There are 8 hidden switches. A switch that is on adds its own fixed numbers to the row, and there is some noise. The rows also spread widely along 8 directions, which tell nothing about the answers.
In the rows, 128 means zero.
Some rows, each with its switches (1 for on, 0 for off) after it:
[128 143 101 171  98 110  86 123 119 150 145 132 112 127 122 132  98 156
 102 100 106 100]
1 0 0 1 0 0 1 0
[133 129 127 130 118 115  98 184 125 148 115 113 127 130 153 113 130 182
  85 165 122  94]
1 0 0 1 0 0 1 0
[139 102 114 154 115  90  89 191 121 164 144 130 102 145 159 100 123 170
 125 165 145  53]
1 1 1 0 0 1 0 1
[104  96 101  93  68 117 156 157  87 131 121 131 110 172 162 137 157 121
 106 139 195 105]
0 1 1 1 0 1 0 0
[135  94  99 153  90 104 100 141 123 138 139 124 124 176 137 135 152 151
  75 163 159  58]
0 1 1 1 0 0 0 0
[121  95  91 157  56  97 115 155  99 153 110 184  91 130 135 171 152 132
 111 144 131  69]
0 0 1 0 1 1 0 1
[187 103 129 153 125  93 109 154 141 173 140 109 144 155 125 101 135 146
  88 166 196  49]
1 1 1 0 0 1 0 1
[106 135 114 117  92 135 128 109 108 131 132 155 104 136 136 143 101 109
 156  76 133 129]
0 0 0 0 1 0 0 1
[125 131 140 115 129 132 138 136 150 141 122 154 169 108 156 129  91 167
 148 109 136  94]
1 0 0 0 1 0 0 1
[185 102 113 168 103  63 130 177 107 157 121 137 103 148 166 101 140 122
 148 169 213  67]
0 1 1 1 0 1 0 1
[141 144 118 147 101 128 134 155  94 161  99 129  76 102 130 130 105 116
 161 104 125 133]
0 0 1 0 0 1 0 1
[112 135  95 119 106 146  98 130 105 125 157 105  67 201 155  95 111  91
 142 105 148 126]
0 0 1 0 0 0 0 1
[140  88 104 168  80  81 134 126 138 135 132 203 160 135 160 159 127 155
 151 137 184  47]
1 0 1 1 1 0 0 1
[ 94 120 129 128 112  97 129 142 123 126 147 169 146 110 149 140  91 177
 155 111 133  89]
1 0 1 1 0 0 0 1
[154 127 140 132 112  85 141 118 112 144 122 141 136 112  94 143 117 112
 122 119 167 104]
0 0 1 0 0 1 0 1
[ 91 121 105  86  89 143 130 153  93 136 142 117  97 175 170 119 128 141
 114 117 154 126]
1 1 0 1 0 0 0 1
[128 112  82 127  68 129 119 145  94 168 124 137  81 177 166 126 144 124
 110 120 184  97]
1 1 1 0 1 0 1 1
[107 148 135 128 129  74  85 136  99 121 172 141 103 112 122 116  78 133
 144 103 110 114]
0 0 0 1 0 0 0 1
[157 105  86 187 119 123 101 119 173 145 152 121 151 194 161  98 112 157
 118 136 166  40]
0 1 0 0 0 0 1 0
[119 134 129 122  98 127 155 121 112 133 110 161 129 103 158 140 107 109
 183  87 161 140]
1 0 0 0 1 0 0 0
[131  81  66 182  50 113 159 161 137 153  85 210 132 140 185 172 149 160
 151 144 167  43]
0 0 1 0 1 1 1 1
[152 130 124 133 112 133 155 164 103 136  93 130 105 124 175 114 139  96
 183 132 184 143]
1 0 1 0 0 0 0 0
[165 118 110 168 125 123 132  96 165 127 134 156 155 156 159 112  99 112
 179  94 193  80]
0 0 1 0 1 0 0 0

New rows. What belongs after each?
[ 71 121 103 135  99 119 111 142 117 115 146 161 106 130 147 153  99 153
 153 104  82 101]
0 0 0 0 0 0 0 1
[118 141 136 115 143 116  87 153 124 136 150 110 114 135 122 109  98 161
 109 128 100 101]
0 0 1 0 0 0 0 1
[125 136 107 154  86 135 141 156  84 138  99 143  72 115 176 129 120 109
 184 105 135 155]
1 0 0 1 0 0 0 0
[111 150 157 120 159  98 105 192 132 144 147 130 127  86 164  83  64 183
 174 121  97  98]
1 0 0 0 0 1 0 1
[114  95 102 156 109  98 110 171 159 133 128 170 160 136 156 150 124 209
 106 170 117  29]
0 0 1 0 0 0 1 1
[171  99 136 130 124  89 176 140 140 122 112 156 179 146 164 123 136 121
 153 166 235  80]
0 0 1 1 0 0 0 1
[146 113 120 151  95 108 102 165 121 174 100 141 117 107 107 159 137 169
  71 153 101  64]
0 0 1 0 1 1 0 1
[168 112 127 198 125  56 102 175 127 144 122 163 116  91 143 123 119 144
 164 164 139  67]
0 0 1 0 0 1 0 0
[108 110 105 145  94 111  98 179 117 141 133 148 110 134 160 135 126 180
 119 152 113  78]
1 0 1 1 0 0 0 1
[120 132 108 131  97 134 157  97 116 120 133 149 130 151 146 135  92 118
 172  77 175 126]
0 0 1 1 0 0 0 1
[153 137 119 180 115 142  99 190 127 162  92 112  95  95 164 117 114 181
 130 151  75 109]
1 0 0 1 0 0 0 0
[176 112 133 167 130  96 117 142 155 139 121 155 151 130 154 114 125 135
 148 144 175  67]
0 0 1 0 1 0 0 0
[ 88 124 132 102 116 127 125 145 126 135 146 114 144 125 133 125  95 193
  94 109 104  96]
0 1 0 1 0 1 0 0
[117 115 127 115 127 105 109 164 119 111 144 128 114 154 161 105 131 122
 140 155 153 102]
0 0 1 0 0 0 0 0
[ 90 112 100 122  90 105 129 118 111 110 155 170 122 157 151 143 107 130
 152 104 154 100]
0 0 1 1 0 0 0 1
[129  86 115 154 128  68  99 174 155 111 155 166 150 160 169 119 130 162
 143 187 154  30]
0 0 1 0 0 0 0 1
[142  94 101 184 113  86 106 131 159 122 161 161 149 162 153 116 113 146
 151 143 162  39]
0 0 1 0 0 1 0 0
[143  92 117 125 104  52 145 157 116 129 141 168 157 159 171 121 142 145
 132 165 239  48]
0 1 1 1 0 0 1 1
[110 121 120 150 117  54  44 180 106 149 187 148  87 133 161  96 106 175
 135 137 124  57]
1 1 1 1 1 0 0 0
[128 131 118 167 136 102  64 188 147 152 162 144 105 132 189  67  80 177
 172 132 111  61]
1 0 1 0 1 1 0 0
[101 146 153  85 140  69  90 135 108 136 171 151 139 114 112 121  87 153
 114 107 138  94]
0 0 1 0 1 0 1 1
[182 115 125 161 133  79 111 138 143 157 148 129 156 154 148  92 126 142
 127 156 217  55]
1 1 1 0 0 0 1 0
[ 91 145 106 116 111 161  86 179 102 145 137 102  71 157 170  96 100 170
 123 123  90 124]
1 0 1 1 0 0 0 1
[183 114 119 160 130 119 148 121 161 120 130 128 160 173 174  92 114 110
 165 138 223  88]
0 0 1 1 0 0 0 0
[110  97 119 108  74  80 151 149  82 125 108 191 112 116 147 171 155 106
 147 140 173 109]
0 0 1 0 1 0 0 1
[102 116 143  85  94 104 158 160  98 117 101 169 143  99 151 164 134 143
 127 130 149 128]
0 0 0 1 1 0 0 0
[165 108  84 181  94  78  72 167 131 162 159 137 104 183 154  95 130 152
  95 166 168  38]
1 0 1 1 0 1 1 1
[169 124 110 187 123 134 129 125 165 159 125 138 146 137 146 108  88 155
 160 115 157  66]
1 0 1 0 0 1 0 1
[111  88 114 130 106  99 124 160 147 118 139 160 164 152 152 147 143 162
 102 177 147  55]
1 0 0 0 0 0 0 1
[134 124 129 174 115  75  70 126 146 153 163 157 150 108 109 130  84 179
  96 114 105  55]
1 0 0 1 1 1 0 0
[144 104 111 188 118 108  95 197 145 153 115 137 122 114 180 121 128 195
 138 176 101  56]
1 1 0 0 0 0 0 0
[151 129 122 140 106 130  95 135 126 159 121 123 117 142 121 128 119 153
  79 132 125  89]
0 0 1 1 1 0 0 1
[ 96 121  99 151 110 159  93 134 148 138 137 123 127 146 141 134 107 173
 105 111  72  90]
1 0 0 0 0 0 0 0
[124 149 130 114 118 134 115 125  89 134 125 109  89 123 111 128 110 105
 136  98 122 149]
0 0 1 0 0 0 0 0
[121 140 121 135 146 122  86 172 155 147 162 109 135 158 175  64  81 179
 130 128 121  79]
1 0 0 0 0 1 1 0
[ 89 123 109 146  93  55  71 163 105 150 177 165 111 124 119 135  97 194
  98 128 106  55]
1 0 1 1 0 1 1 1
[115 136 123 149 104  68  76 164  82 147 149 151  79 104 126 136 109 150
 138 125 108 105]
1 0 1 1 0 0 0 1
[151 140 134 101 117  77 113 142  93 133 146 132 112 158 156  89 123  92
 136 124 218 121]
0 0 1 1 1 0 1 0
[160 102 118 138 121 120 113 139 156 136 140 119 154 174 142 118 140 136
  93 165 170  70]
1 0 0 0 0 0 0 1
[141 117 102 143  97 129 122 132 128 146 140 108 118 174 143 110 118 136
 100 121 160  88]
0 1 0 1 0 1 0 0
[168 108 118 140  96 113 146 158 126 151 109 157 128 149 187 114 136 125
 160 146 213  93]
1 0 1 1 1 0 0 1
[128 111  81 158  78 130 104 110 142 161 144 135 123 182 147 124 118 148
  91 103 153  58]
0 1 0 0 1 1 1 0
[123  83  80 170  65 109 135 130 144 142 116 182 153 151 139 179 149 168
 107 151 161  42]
1 0 1 0 0 0 1 1
[117 132 128 105 130 143 136 181 102 138 125 111  92 141 198  83 109 132
 193 121 165 138]
1 1 1 0 0 0 0 0
[141 134 105 123 102 159 137 162 128 161 100 120 109 154 174 101 116 141
 125 117 156 110]
0 0 1 0 1 1 1 0
[140  96 126 126 124 101 147 169 159 125 115 152 182 145 168 131 142 173
 109 178 168  55]
0 0 0 0 0 0 1 1
[107 103 111 142 109 100  91 141 135 116 161 137 128 167 146 123 134 131
 112 143 136  80]
1 0 0 0 0 0 0 0
[118 110 109 143 123  91  62 178 131 134 171 127 101 172 160  95 124 158
 114 172 124  58]
1 0 1 0 0 0 0 1
[129  93 103 183 101 106 113 161 159 150 128 173 152 122 143 147 117 191
 128 155 119  34]
1 0 1 0 0 1 0 1
[126 134 105 137 104 101  97 192 108 150 124 149  87 143 185 103 111 167
 140 139 134  86]
0 0 1 1 1 0 1 1
[134  98 125 109 108  98 146 141 135 105 128 154 151 169 176 116 152  98
 139 154 213  93]
0 0 0 0 1 0 0 0
[133 112 107 146 110  82  95 169 111 129 162 130  92 175 171  82 133 100
 153 150 184  90]
1 0 1 0 0 1 0 0
[ 87 135 137 120 133  89  69 122 124 120 196 136 141 137 116 115  80 176
 114 102 109  86]
1 0 1 1 0 0 0 0
[134  74  82 163  82 129 126 150 148 132 125 150 132 195 172 138 162 141
 114 178 174  47]
1 0 1 0 0 0 0 1
[ 98 137 128 118 106  80 128 134 108 143 162 164 142 109 134 129  76 174
 141  91 154  88]
1 0 1 1 0 1 1 1
[117 114 103 128  97 133 151 136 114 118 128 142 110 167 172 113 119  97
 173 108 184 119]
0 0 1 0 0 1 0 0
[135 117 135 139 126  65 114 157 144 141 144 154 173 116 120 134 104 195
  83 154 135  46]
0 0 0 1 0 1 1 1
[192 125  96 211  90  80  97 103 133 154 128 159 122 136 132 135 114 118
 122 114 173  65]
0 0 0 1 1 0 1 0
[129 107 121 115 119 101 112 138 144 117 161 143 156 178 169 101 122 141
 122 142 184  68]
0 0 1 1 1 0 0 0
[153 143 114 163  97 115 148 129  95 171 117 142  89 108 156 111  85 121
 197  73 168 130]
1 1 0 1 0 1 0 1
[134  86  72 169  72 144 157 147 145 122 112 152 127 194 200 126 138 132
 153 142 188  72]
0 0 1 1 0 1 0 0
[137 138 124 123 114 114 139 178  84 149 103 132  74 114 157 106 114 111
 174 123 148 143]
0 0 1 0 0 1 0 1
[131 130  89 177 113 107  95 147 128 149 163 129  85 170 179  82  74 151
 172 102 138  77]
0 1 0 1 0 1 0 1
[141 126 104 147 114 117  92 119 132 141 174 132 107 185 165  74  93 103
 165  94 182  92]
1 0 1 0 1 1 0 0
[122 128  83 152 105 160 104 136 143 137 137 112 114 185 173 101 102 167
 115 112 124  88]
0 0 1 1 0 0 1 0
[175 111 120 177 111 127 162 137 153 145  98 139 155 126 167 117 115 126
 169 133 186  89]
1 0 0 0 0 1 0 0
[122  98 106 154  94 105 122 161 130 130 133 144 132 150 172 130 133 165
 132 150 156  70]
1 1 0 1 0 0 0 0
[ 81 118 117  89 121 160 136 179 134 123 133 118 133 159 186  98 110 168
 138 130 133 109]
1 0 1 0 0 1 0 0
[100 112 101 123  58 106 116 152  77 166 126 156  85 130 145 148 123 148
 105 108 136  99]
1 1 0 1 1 1 0 1
[ 88 109 109 116  81  79 133 160  78 116 143 176  91 133 161 147 133 108
 175 132 161 114]
1 0 1 0 0 0 0 1
[ 96 129  77 127  59 123 117 140  62 145 137 152  33 167 181 125 120 103
 169  87 160 135]
0 1 1 1 1 0 0 1
[108 116 113 132 117 167 103 132 167 136 152 105 155 171 136 110  98 176
  84 118 106  77]
1 0 0 0 0 1 0 0
[ 69 108  96 111  65 104 147  93  83 112 150 169 115 156 130 167 126 115
 140  81 173 118]
0 1 1 1 0 0 0 0
[171 119 132 169 123  92 126 152 142 144 108 164 152 105 158 130 114 158
 152 143 157  69]
0 0 1 1 1 0 0 0
[148 128 123 142 107  90 179 138 127 147 121 182 169 100 161 126  88 158
 183 104 209  91]
1 0 1 1 0 1 1 1
[117 105 108 132 107 173 106 132 156 154 131  92 152 168 127 130 129 187
  59 138 107  73]
1 1 0 0 0 0 0 0
[ 94 120  88 154  96 158  92 150 142 137 125 144 108 149 167 136 105 177
 131 118  77  77]
0 0 1 0 1 0 0 0
[135 125 140 133 106  59 123 152  91 151 144 180 121  92 154 128 101 151
 178 112 182  91]
1 1 1 1 1 0 0 1
[178 114 117 153  86 126 151 153 100 150  78 125 106 132 149 139 164 104
 126 156 192 125]
1 0 1 1 0 0 0 0
